The rows of each matrix lie in a flat space through zero, up to rounding. After each matrix: how many dimensions does the smallest such space have?

[[ 19   1  17  -3 -11   4  -7  -4 -12  -7 -11  -9   5  -6   5  -3  -3  15
  -10  -2   4   1   4   4  -7]
 [  1  -5   6  -1   0   7   4  13   1  -3  -7  -1  -2  -6   6 -10   3  14
    1  -7  11   1   1   4  -5]
 [ 17   6  13   6 -15  -7  -2 -17   6   0  -8   0   5 -11   8   9  -1   5
    3   9   2   7  -7   2 -10]
 [ -3  -1   6   5  -1   2   8  -8   0  -3  -1   4  -5   1   5   5   2   9
   -1   2   7   0  -3  -4  -7]
 [-11   0 -15  -1  41  19  18  22 -13 -14  -6   1  -2  13   0  -7  11  12
    4   6  -8 -14  -8  -4   6]
 [  4   7  -7   2  19  31  19   8  -5   3   8   5  -8  12   3  -4   0   2
    8  24   6  -9 -17  -4   5]
 [ -7   4  -2   8  18  19  22  -3 -10   1   0  10  -8   9   2   4   5   6
    3  15   6  -7 -13  -6  -2]
 [ -4  13 -17  -8  22   8  -3  12  -3  -1  17  -9  -1  19 -19 -11  -2  -4
    7  11  -6 -16  -4   5  17]
 [-12   1   6   0 -13  -5 -10  -3   7   6   8   0 -11  -4  -4  -3  -9 -10
   -2 -11   5   9  12 -11   6]
 [ -7  -3   0  -3 -14   3   1  -1   6  15  -4   5  -9  -7  -1  -1   7 -17
    3   8  23   8  -2   3  -5]
 [-11  -7  -8  -1  -6   8   0  17   8  -4   9  13   1  12  10  -2  -6  -8
   -4  -7 -12  -6  20  -6   5]
 [ -9  -1   0   4   1   5  10  -9   0   5  13   4 -10   9  -2   4  -1   4
   -1   3  11  -4  -5  -4  -2]
 [  5  -2   5  -5  -2  -8  -8  -1 -11  -9   1 -10   8   6  -7  -3  -1  19
  -11 -14  -3 -10   8  11  -3]
 [ -6  -6 -11   1  13  12   9  19  -4  -7  12   9   6  20   4  -5  -4  11
   -2  -8 -17 -17   9   2   7]
 [  5   6   8   5   0   3   2 -19  -4  -1  10  -2  -7   4  -1   8  -9   5
   -4   5  -1   1  -6 -11   1]
 [ -3 -10   9   5  -7  -4   4 -11  -3  -1  -2   4  -3  -5   8   7  -1   8
   -8 -12   1   5   3  -6  -8]
 [ -3   3  -1   2  11   0   5  -2  -9   7  -6  -1  -1  -4  -9  -1   4  -1
    4   1   2   0  -9   2   2]
 [ 15  14   5   9  12   2   6  -4 -10 -17  -8   4  19  11   5   8  -1  25
    0  10 -23 -17  -1   7  -4]
 [-10   1   3  -1   4   8   3   7  -2   3  -4  -1 -11  -2  -4  -8   4   0
    1   0  15   2   0  -3   0]
 [ -2  -7   9   2   6  24  15  11 -11   8  -7   3 -14  -8   5 -12   1  10
    0  -4  20   5  -7  -5  -2]
 [  4  11   2   7  -8   6   6  -6   5  23 -12  11  -3 -17  -1   1   2 -23
   15  20  11  13 -15   1   0]
 [  1   1   7   0 -14  -9  -7 -16   9   8  -6  -4 -10 -17   1   5   0 -17
    2   5  13  19  -5  -9  -3]
 [  4   1  -7  -3  -8 -17 -13  -4  12  -2  20  -5   8   9  -6   3  -9  -1
    0  -7 -15  -5   7   6   7]
 [  4   4   2  -4  -4  -4  -6   5 -11   3  -6  -4  11   2 -11  -6   2   7
   -3  -5   1  -9   6  17  -1]
 [ -7  -5 -10  -7   6   5  -2  17   6  -5   5  -2  -3   7   1  -8   2  -4
    0  -2   0  -3   7  -1   5]]
 -> 11

[[  1   8   4   6   6   5  13   4   3  11   7 -15   0  -5  -7   2   4   2
  -13   4  -3  -2   2  -8   0]
 [  8   6   7   9  18   7  -5 -10   2   1   8   3 -11   7  -4  -6  -2   7
    3   4   2   3   3   3  -6]
 [  4   7   5   3  19   2   3   4  -3  18   5  -7  -7   1 -10   0   2  -2
  -12   8  -7   0   7   2  -9]
 [  6   9   3  21   3   8   7 -15   9 -16  13   2  -9  -4  -4  -4 -10  21
   19  -1   9  -8 -11   0  -1]
 [  6  18  19   3   9   8   5 -15   1  11  24 -14  -9   6  -2  -8  11   6
   -9   8   0   6  -3 -19  -7]
 [  5   7   2   8   8  -2  -3  -4  -2  -1   7   8  -9   0   0  -3  -3   4
   12   3   1  -5   0   6  -8]
 [ 13  -5   3   7   5  -3 -12   2  -3 -15   0  26  -8   1   9  -8  -8  13
   14  -1  11  -1   5  20  -4]
 [  4 -10   4 -15 -15  -4   2  10   1  -5  -5  -2   7  -2   6  -6  -2   7
   -5  -7   8  -4  -2   1   9]
 [  3   2  -3   9   1  -2  -3   1   1  -8   3  10  -5  -3   8  -1  -2   0
   12   0   3  -1   5   4  -4]
 [ 11   1  18 -16  11  -1 -15  -5  -8  10   7   7  -7  15   5 -13   8   2
   -9   5   3   9   6   3  -7]
 [  7   8   5  13  24   7   0  -5   3   7   7   0 -10   3  -8  -3  -2   6
   -1   5  -2  -1   6   5  -6]
 [-15   3  -7   2 -14   8  26  -2  10   7   0 -36  11  -9 -15  11   1  -3
  -16  -2  -7  -3 -14 -26   9]
 [  0 -11  -7  -9  -9  -9  -8   7  -5  -7 -10  11   1   1   7  -1  -5  -5
    7  -3   2   0   1   9  -2]
 [ -5   7   1  -4   6   0   1  -2  -3  15   3  -9   1   2  -5   4   9 -11
   -7   3  -9   0   2  -8  -2]
 [ -7  -4 -10  -4  -2   0   9   6   8   5  -8 -15   7  -5  -5   5  -4  -5
   -2  -7  -3  -9   2  -4   8]
 [  2  -6   0  -4  -8  -3  -8  -6  -1 -13  -3  11  -1   4   5  -4  -5   6
   11  -4   6   1  -6   5   1]
 [  4  -2   2 -10  11  -3  -8  -2  -2   8  -2   1  -5   9  -4  -5  -3  -1
    1  -1  -1  -3   3   6  -4]
 [  2   7  -2  21   6   4  13   7   0   2   6  -3  -5 -11  -5   6  -1   2
   -6   8  -4   1   2   0  -8]
 [-13   3 -12  19  -9  12  14  -5  12  -9  -1 -16   7  -7  -2  11   1  -6
   -4  -1  -3   9  -3 -19   8]
 [  4   4   8  -1   8   3  -1  -7   0   5   5  -2  -3   3  -7  -4  -1   8
   -1   1   1  -3  -3   2   0]
 [ -3   2  -7   9   0   1  11   8   3   3  -2  -7   2  -9  -3   6  -1  -4
   -3   1  -4  -4   2  -2   0]
 [ -2   3   0  -8   6  -5  -1  -4  -1   9  -1  -3   0   0  -9   1  -3   1
    9  -3  -4 -16  -5   5   1]
 [  2   3   7 -11  -3   0   5  -2   5   6   6 -14   1   2   2  -6   3   2
   -3  -3   2  -5  -1 -11   3]
 [ -8   3   2   0 -19   6  20   1   4   3   5 -26   9  -8  -4   5   6   0
  -19   2  -2   5 -11 -24   6]
 [  0  -6  -9  -1  -7  -8  -4   9  -4  -7  -6   9  -2  -2   8   1  -4  -8
    8   0   0   1   3   6  -6]]
 -> 9

[[  3  -2   0   0  -7   3  -1   1   2  -6   1   6  -6  -7   5   7  -3   7
    7   3  -2  -6   0   4   0]
 [ -2  22   9   0   6  -5  -7   5  -5  -3   2  -6   0  -9  -4   4   5   8
    0   2  -1   3   2  12 -11]
 [  0   9   4  -2  -1  -3  -2   3   0  -2  -4   2  -1  -1   2   0   2  -8
    8  -4   1   0   2   4  -3]
 [  0   0  -2   4   0  -1   0   1  -2  -1   3  -1  -1  -3   1  -1   2  -1
    2   3   2   3  -2  -1   4]
 [ -7   6  -1   0  -1   1  -6   8  -2  -3   1  -3 -11 -11   4   0  -5  -3
    5   4  -2   4  -3   9  -1]
 [  3  -5  -3  -1   1   3   2   1   4   2  -2   0   3   4  -2   0  -7  -4
   -5  -1   1   0  -2  -7   2]
 [ -1  -7  -2   0  -6   2   1   1  -2  -4  -1   6  -5  -2   6   0   0  -1
    6   3  -3  -3   0   3   4]
 [  1   5   3   1   8   1   1  19  -7  -2  -5  -6  11  -2  -5  -2  -5  -8
  -10  10  -3  10  -4   1  -1]
 [  2  -5   0  -2  -2   4  -2  -7   4  -1   5   2  -5  -2  -2   8  -5  20
   -5   1  -4  -8   1   2  -5]
 [ -6  -3  -2  -1  -3   2  -4  -2  -1  -2   4   0 -11  -7   4   2  -2  10
    2   3  -4  -2   0   8  -1]
 [  1   2  -4   3   1  -2  -1  -5   5   4   6  -3  -3   0  -1  -1   0  -4
    2  -4   7   2  -3  -8   5]
 [  6  -6   2  -1  -3   0   6  -6   2   0  -3   6   8   8   0   1   5   1
    1  -3   1  -6   3  -5   1]
 [ -6   0  -1  -1 -11   3  -5  11  -5 -11  -3   8 -15 -14  13   3  -4  -4
   17   7  -7  -2  -1  16   1]
 [ -7  -9  -1  -3 -11   4  -2  -2  -2  -7   0   8 -14  -7  10   3  -2   9
    9   3  -9  -8   2  13  -1]
 [  5  -4   2   1   4  -2   6  -5  -2   4  -1   0  13  10  -6  -2   7   5
   -9   0   1  -1   2  -7   0]
 [  7   4   0  -1   0   0   0  -2   8   2  -1   1   3   3  -2   2  -4  -7
    3  -6   6  -2  -1  -9   1]
 [ -3   5   2   2  -5  -7   0  -5  -5  -2   0   5  -4  -2   7  -4  13  -5
   15  -3   2  -2   4   6   2]
 [  7   8  -8  -1  -3  -4  -1  -8  20  10  -4   1  -4   9   5  -7  -5 -42
   23 -25  21   3  -4 -24  11]
 [  7   0   8   2   5  -5   6 -10  -5   2   2   1  17   9  -9   3  15  23
  -13   2  -1  -6   7  -1  -7]
 [  3   2  -4   3   4  -1   3  10   1   3  -4  -3   7   3   0  -6  -3 -25
    2   0   7  10  -5 -12   9]
 [ -2  -1   1   2  -2   1  -3  -3  -4  -4   7   1  -7  -9   1   6   2  21
   -1   7  -5  -4   1   9  -3]
 [ -6   3   0   3   4   0  -3  10  -8  -2   2  -6  -2  -8  -1  -2  -2   3
   -6  10  -4   8  -3   7   0]
 [  0   2   2  -2  -3  -2   0  -4   1   0  -3   3  -1   2   2  -1   4  -4
    7  -5   1  -3   2   1  -1]
 [  4  12   4  -1   9  -7   3   1   2   8  -8  -5  16  13  -7  -9   6 -24
   -1 -12   9   7   1 -11  -1]
 [  0 -11  -3   4  -1   2   4  -1  -5  -1   5   1   1  -1   0   1   2  11
   -7   9  -3   0  -1  -1   5]]
 -> 7

[[-11  14   6  -8  -1  -8  19  -6  25  -5 -18   3  16  24  18   0  -4 -16
    7  11   3   6   7   3  -4]
 [ 14  -5  11   0   7  15  -9  -5   9  -6   1  -6  -1  -2   6   7 -15  -1
   -8  -6  -3  -3   5 -10   5]
 [  6  11  -7   9  -8   6  -9  10  11   5   2  -5  11  15   2  -7   2 -18
   -3   1  -1  -4  -1  -5 -10]
 [ -8   0   9 -18   6  -9  21  -6   5   9 -12   2  -5  -4   8   3  -2  10
    4  13  -3   8   8   7   4]
 [ -1   7  -8   6  -8   5   1  13   2   9   1  -1   8   7  -6  -6  10   0
    3   3   5  -7  -1   0  -8]
 [ -8  15   6  -9   5  -2  20  -8  35   5 -17  -8  20  28  27  -2  -6 -30
    2  16   2   8   4   3  -6]
 [ 19  -9  -9  21   1  20 -31   5 -14  -2  24 -13  -3 -13 -10  -3  -1  -4
  -12 -18  -2 -13 -11 -12   1]
 [ -6  -5  10  -6  13  -8   5 -24   3 -21  -4   1   0  -3  14   6 -12  -5
   -1  -5  -1   6   1   0  12]
 [ 25   9  11   5   2  35 -14   3  50   3  -8 -18  21  36  20   7 -23 -46
  -11   2   1   1   1 -17 -11]
 [ -5  -6   5   9   9   5  -2 -21   3 -33   2   0  11   1   7   5  -9  -5
    1 -17  10  -6  -5  -6  12]
 [-18   1   2 -12   1 -17  24  -4  -8   2  -9   9  -3  -7  -1  -1   9  20
   10   9   3   2   5  11   4]
 [  3  -6  -5   2  -1  -8 -13   1 -18   0   9   3 -13 -12  -8  -1   2   4
   -4  -5  -7   3  -3   1   2]
 [ 16  -1  11  -5   8  20  -3   0  21  11  -3 -13   1   5  11   6 -15 -12
   -9   5  -4   2   4  -8  -1]
 [ 24  -2  15  -4   7  28 -13  -3  36   1  -7 -12   5  20  14  14 -25 -30
  -11   1  -3   8   1 -13  -3]
 [ 18   6   2   8  -6  27 -10  14  20   7  -1  -8  11  14   0   1  -6  -9
   -4  -1   3 -10   3 -12  -8]
 [  0   7  -7   3  -6  -2  -3   6   7   5  -1  -1   6  14   1  -4   4 -17
    0   3   0   4  -4   1  -9]
 [ -4 -15   2  -2  10  -6  -1 -12 -23  -9   9   2 -15 -25  -6   4   0  20
   -1  -9  -1   0  -4   3  13]
 [-16  -1 -18  10   0 -30  -4  -5 -46  -5  20   4 -12 -30  -9 -17  20  19
    0  -8  -8  -7  -5   8   8]
 [  7  -8  -3   4   3   2 -12  -1 -11   1  10  -4  -9 -11  -4   0  -1   0
   -6  -6  -5   1  -5  -2   3]
 [ 11  -6   1  13   3  16 -18  -5   2 -17   9  -5   5   1  -1   3  -9  -8
   -6 -16   3  -8  -5 -11   4]
 [  3  -3  -1  -3   5   2  -2  -1   1  10   3  -7  -4  -3   3   0  -1  -8
   -5   3  -4   5  -4   1  -1]
 [  6  -3  -4   8  -7   8 -13   6   1  -6   2   3   2   8 -10   4   0  -7
    1  -8   5   0  -6  -3  -5]
 [  7   5  -1   8  -1   4 -11   1   1  -5   5  -3   4   1   3  -4  -4  -5
   -5  -5  -4  -6   3  -7   0]
 [  3 -10  -5   7   0   3 -12   0 -17  -6  11   1  -8 -13 -12   1   3   8
   -2 -11   1  -3  -7  -1   4]
 [ -4   5 -10   4  -8  -6   1  12 -11  12   4   2  -1  -3  -8  -9  13   8
    3   4  -1  -5   0   4  -6]]
 -> 7

[[ 22  -6  -4 -10 -12  -3   5  16  -8   5  12 -11  14   9 -13   4  19  30
    8   1 -17 -20   1  27  -8]
 [ -6  -9  10  -1   7   5 -16 -10  -5   0  -1   0   2   6   5   1  -8   6
   -3   2   6   6   2   0  -7]
 [ -4  10 -15   0  -7  -3  10   6   7  -5   3   2   0  -7  -3  -6   4  -7
    4   1  -8  -5  -1  -2  10]
 [-10  -1   0   7   1   7   9   0   4  -6  -9   1  -7  -7  -2  -4   4 -10
   -1  -5   7   6  -3 -22   9]
 [-12   7  -7   1   2  -2  -4  -6   6  -6   0   6  -1  -5   5  -5  -7 -12
    0   3  -1   4   1  -6   6]
 [ -3   5  -3   7  -2 -16  14   2   3  -5  -6   7   8 -13   4   9  10 -22
   -5  -3  -3  -3  -3  -6   2]
 [  5 -16  10   9  -4  14  22  14  -6  -2 -14  -9  -4  -3 -15   4  28   7
   -1 -14   8  -2  -6 -23   4]
 [ 16 -10   6   0  -6   2  14  13  -7   4  -2  -8   4   2 -11   7  20  14
    1  -7  -3  -9  -3   3  -4]
 [ -8  -5   7   4   6   3  -6  -7  -1  -3  -6   2  -1  -1   4   1  -3  -6
   -4  -1   7   7   0  -9  -1]
 [  5   0  -5  -6  -6  -5  -2   4  -3  -2   8  -2  12   3  -3   1   7  12
    5   4 -13 -11   2  16  -4]
 [ 12  -1   3  -9   0  -6 -14  -2  -6   8  11  -3   8  11   3   4  -7  16
    1   7  -7  -6   4  26 -13]
 [-11   0   2   1   6   7  -9  -8   2  -2  -3   3  -7   1   4  -6 -11  -5
   -1   1   7   9   1 -10   3]
 [ 14   2   0  -7  -1   8  -4   4  -1  12   8  -7 -10  10  -5  -5  -9  17
    4   2   1  -1   2  13  -2]
 [  9   6  -7  -7  -5 -13  -3   2  -1   3  11   1  10   3   2   4  -1   5
    3   6 -13 -10   3  23  -6]
 [-13   5  -3  -2   5   4 -15 -11   4  -3   3   4  -5   2   7  -8 -17  -4
    1   6   3   8   3  -1   2]
 [  4   1  -6  -4  -5   9   4   7   1   1   4  -6  -5   4  -8  -7   3  12
    6   0  -3  -4   0   2   5]
 [ 19  -8   4   4  -7  10  28  20  -3   7  -7 -11  -9  -1 -17   3  23  10
    1 -13   5  -6  -5 -10   4]
 [ 30   6  -7 -10 -12 -22   7  14  -6  12  16  -5  17   5  -4  12  10  16
    4   4 -20 -22   3  40 -12]
 [  8  -3   4  -1   0  -5  -1   1  -4   5   1  -1   4   3   1   6   1   4
   -1   0  -1  -3   0   9  -6]
 [  1   2   1  -5   3  -3 -14  -7  -1   4   7   1   2   6   6   0 -13   4
    0   6  -1   1   3  14  -6]
 [-17   6  -8   7  -1  -3   8  -3   7 -13  -7   7   1 -13   3  -3   5 -20
   -1  -1  -1   3  -2 -19  11]
 [-20   6  -5   6   4  -3  -2  -9   7 -11  -6   9  -1 -10   8  -4  -6 -22
   -3   1   3   8  -1 -17   8]
 [  1   2  -1  -3   1  -3  -6  -3   0   2   4   1   2   3   3   0  -5   3
    0   3  -2  -1   2   8  -3]
 [ 27   0  -2 -22  -6  -6 -23   3  -9  16  26 -10  13  23  -1   2 -10  40
    9  14 -19 -17   8  55 -19]
 [ -8  -7  10   9   6   2   4  -4  -1  -4 -13   3  -2  -6   2   5   4 -12
   -6  -6  11   8  -3 -19   0]]
 -> 5
